All groups share one centre, and each spreads out both ways along 13 directions, with some noise.
(in the rows, 128 means zero)
Some rows, each with its group after it:
[ 79 170 204 108 129  91 143 137 127 144 142 104 123 141 117 104 153 139] => rezo
[132 119 132 149 135 150  92 133 111 130 149 151 142 168 134 160 127 100] => rebe
[108 154 102 211  94 161 158 118  96 121 123 165 156  96 150 139  79  85] => zikat
[113 121 188 108 109 110 110  83 123 111 116 111  98 108 129 103 180 124] => zikat
[150 160 135 118  92 138 151 136 115  95 188 114 147  95 162 158 135 128] => rezo
[ 91 120 105 155  77 162  70 109 159 133 124 114 140 149 161 135 151 151] => dozi
[ 76 115 135 102 152  83 151 178 102 151 145 184 108 142  97  78 121 141] => dozi
[161 109 157  87 111 167 116  90  94  80 156 137 106  95 121 125 127  79] => dozi
[105 102 134 105 149  46 162 107 128 138 151 150  91  99 123 122 145 162] => rezo
[161 123 116 123 110  63 157 112 130 122 154 133 126  98 141 146 121 139] => rezo
[160 137  87 106 112 151  75 127 130 129 112 175 135 143  66 120 120  97] => zikat
[174 132 123 122 132 132  85 117  80 118 142 102  42 134  86 101 116 151] => rebe
[108 104 153  96  90 122 133 131 128 143 121 134 113 123 194 116 112 117] => rebe
[149  99 155 115  65  99 130 132  72 114 178 141 147 147 149  81 182 150] => zikat
[162 161 156 119 134 100  75 145 144  67 123 124 122 151 116 163 163 105] => zikat
[ 65 110 152 113  81 145 133 113 169 110 122 115 136 105 200 120 150 162] => zikat
[110 144  96 143 161 101 144 180 120 119 158 117  97 133 145 144 124 169] => zikat
[ 99  73  74 109 128 123 153 138 133 154 221 132 176 151 100 103 139  67] => rebe
[ 81 107 174 114  90  66  99 105 204 117  48 146 145 181 108  76 128 126] => dozi
[106 159 139  60 132 151  58 145 110 180 134 153  58 114 137 146 132  94] => rebe
[ 90  81 134 162 134 137 123 141 120 108 157 159 137  95 177 142 139 118] => rezo
[ 92 105 144 105 102 140 111 132 148 133 133 100 114 100 157  92 162 200] => zikat
[ 79  88 106  79 111 103  99 111 173 108 127 161  84 149 162 133 163 193] => zikat
[131 157  98  90  99 131 137 136 168 116 140 140 176 133 131 147 156 142] => rezo
[114 130  66 151 119 103  72 148 115 110 159 137  61  94 106 115 148 163] => rezo
[116  97  75  94 124  87 191 159 108 130 138 107  99 127 154  69 155  91] => dozi
[137  94  96 151 153 142 106 110 136  44 121 148 120 132 116 144 150  96] => rezo
[105  80 149  63 146 163  87  83 162 143 111 118 115 147 101 109 145  55] => zikat
[116 143  76  87  69  81 103 167 124 170 161 175 152 143 111  91 183 131] => dozi
[108 120 139  97  94 141  89 134 155 145 169  97 158 139 140 117 185 152] => zikat
[105 115 108 167 184 115 111 148 137 117  92 132 110 106 123 136 150  82] => rebe
[130 160 167 156 108 157 102 101  93  53 158  82 105 125 124 127 168 104] => dozi
[107 138 174 130  99 156 100 111 140 133 103 108 127  92 153 121 138 141] => dozi
[ 93 117 138 136  87 105 160 137 105 155 146 107 113 110 214 115 132  77] => rezo
[ 73 138 170 118 178  92  85 151 157 107 104  92  86 161 108 112 180 103] => rezo
[ 74 118 124 100 161 102 123 133 171 142 184 145 151 144 116 167 132  73] => rebe
[ 82 107  61 155 113 133  99 149 147 190 134 184 163 132 130 131 144 144] => rezo
[129 132 124 112 102 149 120 142 105  96 147 127 119  96 124  96 150 108] => dozi
[123  91 135 131  64 163 128 115  79 172 153 123 137 148 151  70 129 163] => rebe
[ 99 137 128 123 165 128 106 143 144 148 180 153 131 115 157 206 137 121] => rebe
[104 115 130 124 109 136 148 147  85 159 225 109 129  93 177 132 138 109] => dozi
[117  94 158 104 159 121  59  95 125 161 208 151 103 110 105 171 147 151] => dozi
[123 110 144 123 130 120 128 161 145 173 126 103 147 150 150 118  89  96] => rezo
[131 170 155 158  96 132 110  94 125 155  87 158 158 114 153 163 134  84] => rezo
[ 79 131 165 136 100 130  61 124 184 125  94 122 176 176 115 106 187 120] => zikat
[115 130 137 167 106 161  86  98 120  97  93 111  88 148 158 130 124 111] => dozi
[160 150 116 109 196 139 134 121 107 138 108 175 116 150  82 170 136 131] => dozi
[ 62 129 126 128 164 124 157 100 113 163 131 148 115 138 104 118 162 136] => zikat
[164 173 159 102  83 121 131 150 136 137 149  95 130 101 157 142  84 134] => rezo
[108 137 134 105 140 113 164 122  91 135 163 127 145 151 107  98 220 139] => dozi
[ 81 184 169 120 107  96 144 134 133 101 166 108 136 133 108 114 158 101] => rebe
[138 137 172  75  83 144  96  65 132 114  86 153 142 103  94  92 209 150] => zikat
[127 128 181 101 106 114 172 128 114  96 107 111 114 100 170  92 153 144] => zikat
[ 69 119  80  92 120  95 192 139 149 180 153 108 159 120 118  78 162  91] => rebe
[124 139 119  85 128  96 103 111 158 168 107 142 134 168 106 139 173 122] => rebe
[157 150 154 124 109  99  62 128 120  84 164 114 108 118  92 123 170 139] => rebe
[101 124 166 149 132 131  67 136 141 111 152 127 100 117 129 149  98 134] => rebe
[140 167  84 150  58 172 108 103  97 168 139 174 183 143 105 129 149 130] => rezo
[ 88 203 133 106 142 123  79 187 106 131 154 144  66 164  68 113  91  76] => zikat
[ 95  96 150 108 119 101 143  99 152 102 131 123 165 173 108  90 179 118] => dozi
[ 82 165 117 184 170 157 154 129 138  98 143 126 129 107 112 161 119 180] => rebe
[103  75 135 132 127 178 106  91 150 121 141 160 167 153 127 145 114 118] => dozi
[109 101 184 124 149 140 154  98  82 140 136 141 113 129 135 108 119 106] => rezo
[ 89 108 146 169 175  86 107 108 112 156 138  89 103 140  64  81 172 107] => rebe

New rows, each followed by its group:
[124 124 115  95  90 147 161 107 104 120 129 121 111 143 130  83 120 110] => rezo
[ 87 111  95 141 173 141 111  92 145 141 145 138 104 121 120 168 159 151] => zikat
[131 145 100 133 138 151 125 165 135 105 119 159 138 130 181 185 112  80] => rebe
[151 166 102 112  69  81 130 156 175  87  89 131 173 144 103  98 123  65] => dozi
[174 122 102 111 101 123  82 123 166 125 152 125 171 100 115 154 143  71] => dozi
[ 72 171 159 164 148 159 125 140 121  88 159 142 153 165 106 152 120  80] => rebe
[ 77  94 189 190 165 146  96  96 119  63 148  99 107 160 108 124 132 114] => dozi
[ 42 132  85 190  89 131 119 137 143 145 109 176 159 132 147 111 138 112] => rezo
[115  67 163  84 160 177 101 187 132 131 164  94 136 152 143 100 124 126] => rezo
[142 144 154  80 101 120  78 135 119 106 115 146  84 116 145 124 151 109] => rebe
[131 122 112  70  61  93  84 125 171 112 141 148 134 171 147 133 156 116] => zikat
[121 115 118  49 147 149 150 129 166 122  67 134 108 104 118  97 137 159] => zikat
[143  97 148  91  81 102 149 112 120 126 120 126 130 146 177 106 147 130] => rebe
[146 166 155 136 134 144 134 163 124  93 152 158 193 111  74 132 116  86] => dozi
[153 136 115 124 114 138 131 120 145 139 106  91 107  94 177 158  91  85] => dozi
[139 131 116 147  74 122  79 107 140  80 113 107 149 159 117 103 186  77] => dozi
[ 95 152 124 141  94 140 116 163 129 184 153 142 154 121 132 119 101 154] => rezo
[120 149 110 177 102 151 133 130  96 170 157 139 202 148 100 121 131  54] => zikat
[103 152 177 128 122  96 158 150 116 132 144 101 119 104 148 109 107 103] => dozi
[112 120 162 141  89 133 138 122 134 125  54 143 136 134 201 120 127 141] => rebe
[104 117 115 158 190 120 113 139 150 119 177 137 177 166  62 152 171 136] => dozi
[129 150 133 134 126  68  98 168 144 177 174 102 130  88 140 148 131  99] => dozi
[ 88 173 104 130  78 109  82 147 169 193 117 119 131 127 158 136 164 196] => dozi
[ 90 147 132 190 131 143 121 129 132 117 160  99 130 165 156 167 105 123] => dozi
[125  83 146 107  94 130 111 123 153  55 128 144 134 147 113  89 104 104] => rebe
[102 142 158 157 150 109 152  90 127 135 121 117 132 142 128 141 167 187] => rebe
[119 136 159  87  70 127  64  95 144 116 157 115 113 121 137 128 165 102] => zikat
[104 120 162  97 146 122 152 145  75 213 187 102 111 156 136 102 130 117] => rezo
[ 90 128 132 163 176 110 111 166 103 131 135 162 104 161  95 120 119 132] => dozi
[ 65 134 133  95 135 120 115  75 132 159 105 172 115 157  75 102 179 121] => zikat
[ 80 137 160 108 114  71 142 106 142 118 107  96  49 101 168 107 135 151] => zikat
[116 180 111 126  98 104  67 147 118 153 125  93  67 122 141 123 171 102] => rezo
[ 71 101 170 101 119 110 145 134 107 226 137 136 119  97 184 102 148 158] => dozi
[ 53 137 125 115 123 114 216 120 120 125 146 116 160 117 113  69 181 114] => rebe
[114  53 111 118 120 126  96  79 131 142 165 165 153 187 125 139 161  94] => dozi
[ 80 127 111  64 149 126 150 122 113  98 139 108  41 136 116  92 160 120] => rezo
[115 154 134 155  74  97 103 148 127 130 103 102 153 109 112  62 199 114] => rebe
[152  99 168  82 107 148 125 144  98 138 135  73  93 159 107  43  83 124] => rezo
[118 148 114  87  90 125 136 136  98 145 157 170 132 167 106 105 108  50] => zikat
[ 69 122 112 107 121 125 143 162 172 165 112  99 133 151 147  99  94  88] => zikat
[127  83 124 192 114 143  78 138 119 156 118 122 138 139 147 115 109 132] => rebe
[ 80  80 149 155 168  81 168 112 117 135 135 101 116 102 139  97 167 114] => rebe
[141 106  90 104  86  70 147 142 159 149 166  90 144 131 187 130 176 204] => zikat
[ 74 134  33 152 115  92 108 170 142 151 163 122 106 157 121 109 167 123] => rezo
[118 145 107  86  96 109 129 124 132 184 140 106 103 106 122  92 155 167] => rebe
[162 157 167 101 129 115 142  90 118 141 122 124 144 150 103 144 142 106] => rezo
[ 63 154 151 139 125 105 167 168  86 129 167 119  71 124 160  99 104 132] => zikat
[ 79 107 115 146 135 103  76 146 142 154 186 122  79 129 142 144 114 155] => dozi
[124 178 104 127  92 142 119 168 109  95  83 125 120 154 103  75 126  38] => rebe
[ 99  72 146 164 121 108 107 108 113  73 131 167 118  97 118  94 162 150] => rezo
[108  76 122 130 139 124 100 113 134 167 115 146 149 151 113 103 168 108] => rebe
[ 99  94 118  50 100 127 110 113 134 155 142 128  75  83 145  86 177 182] => dozi
[161  99 121  86  82 121 124 127 105 113 177 100 125 124 152  97 181 128] => rezo
[120 204 121  79  87 150 173 120 106  98 104 134 125 144 105  89 167 146] => rebe
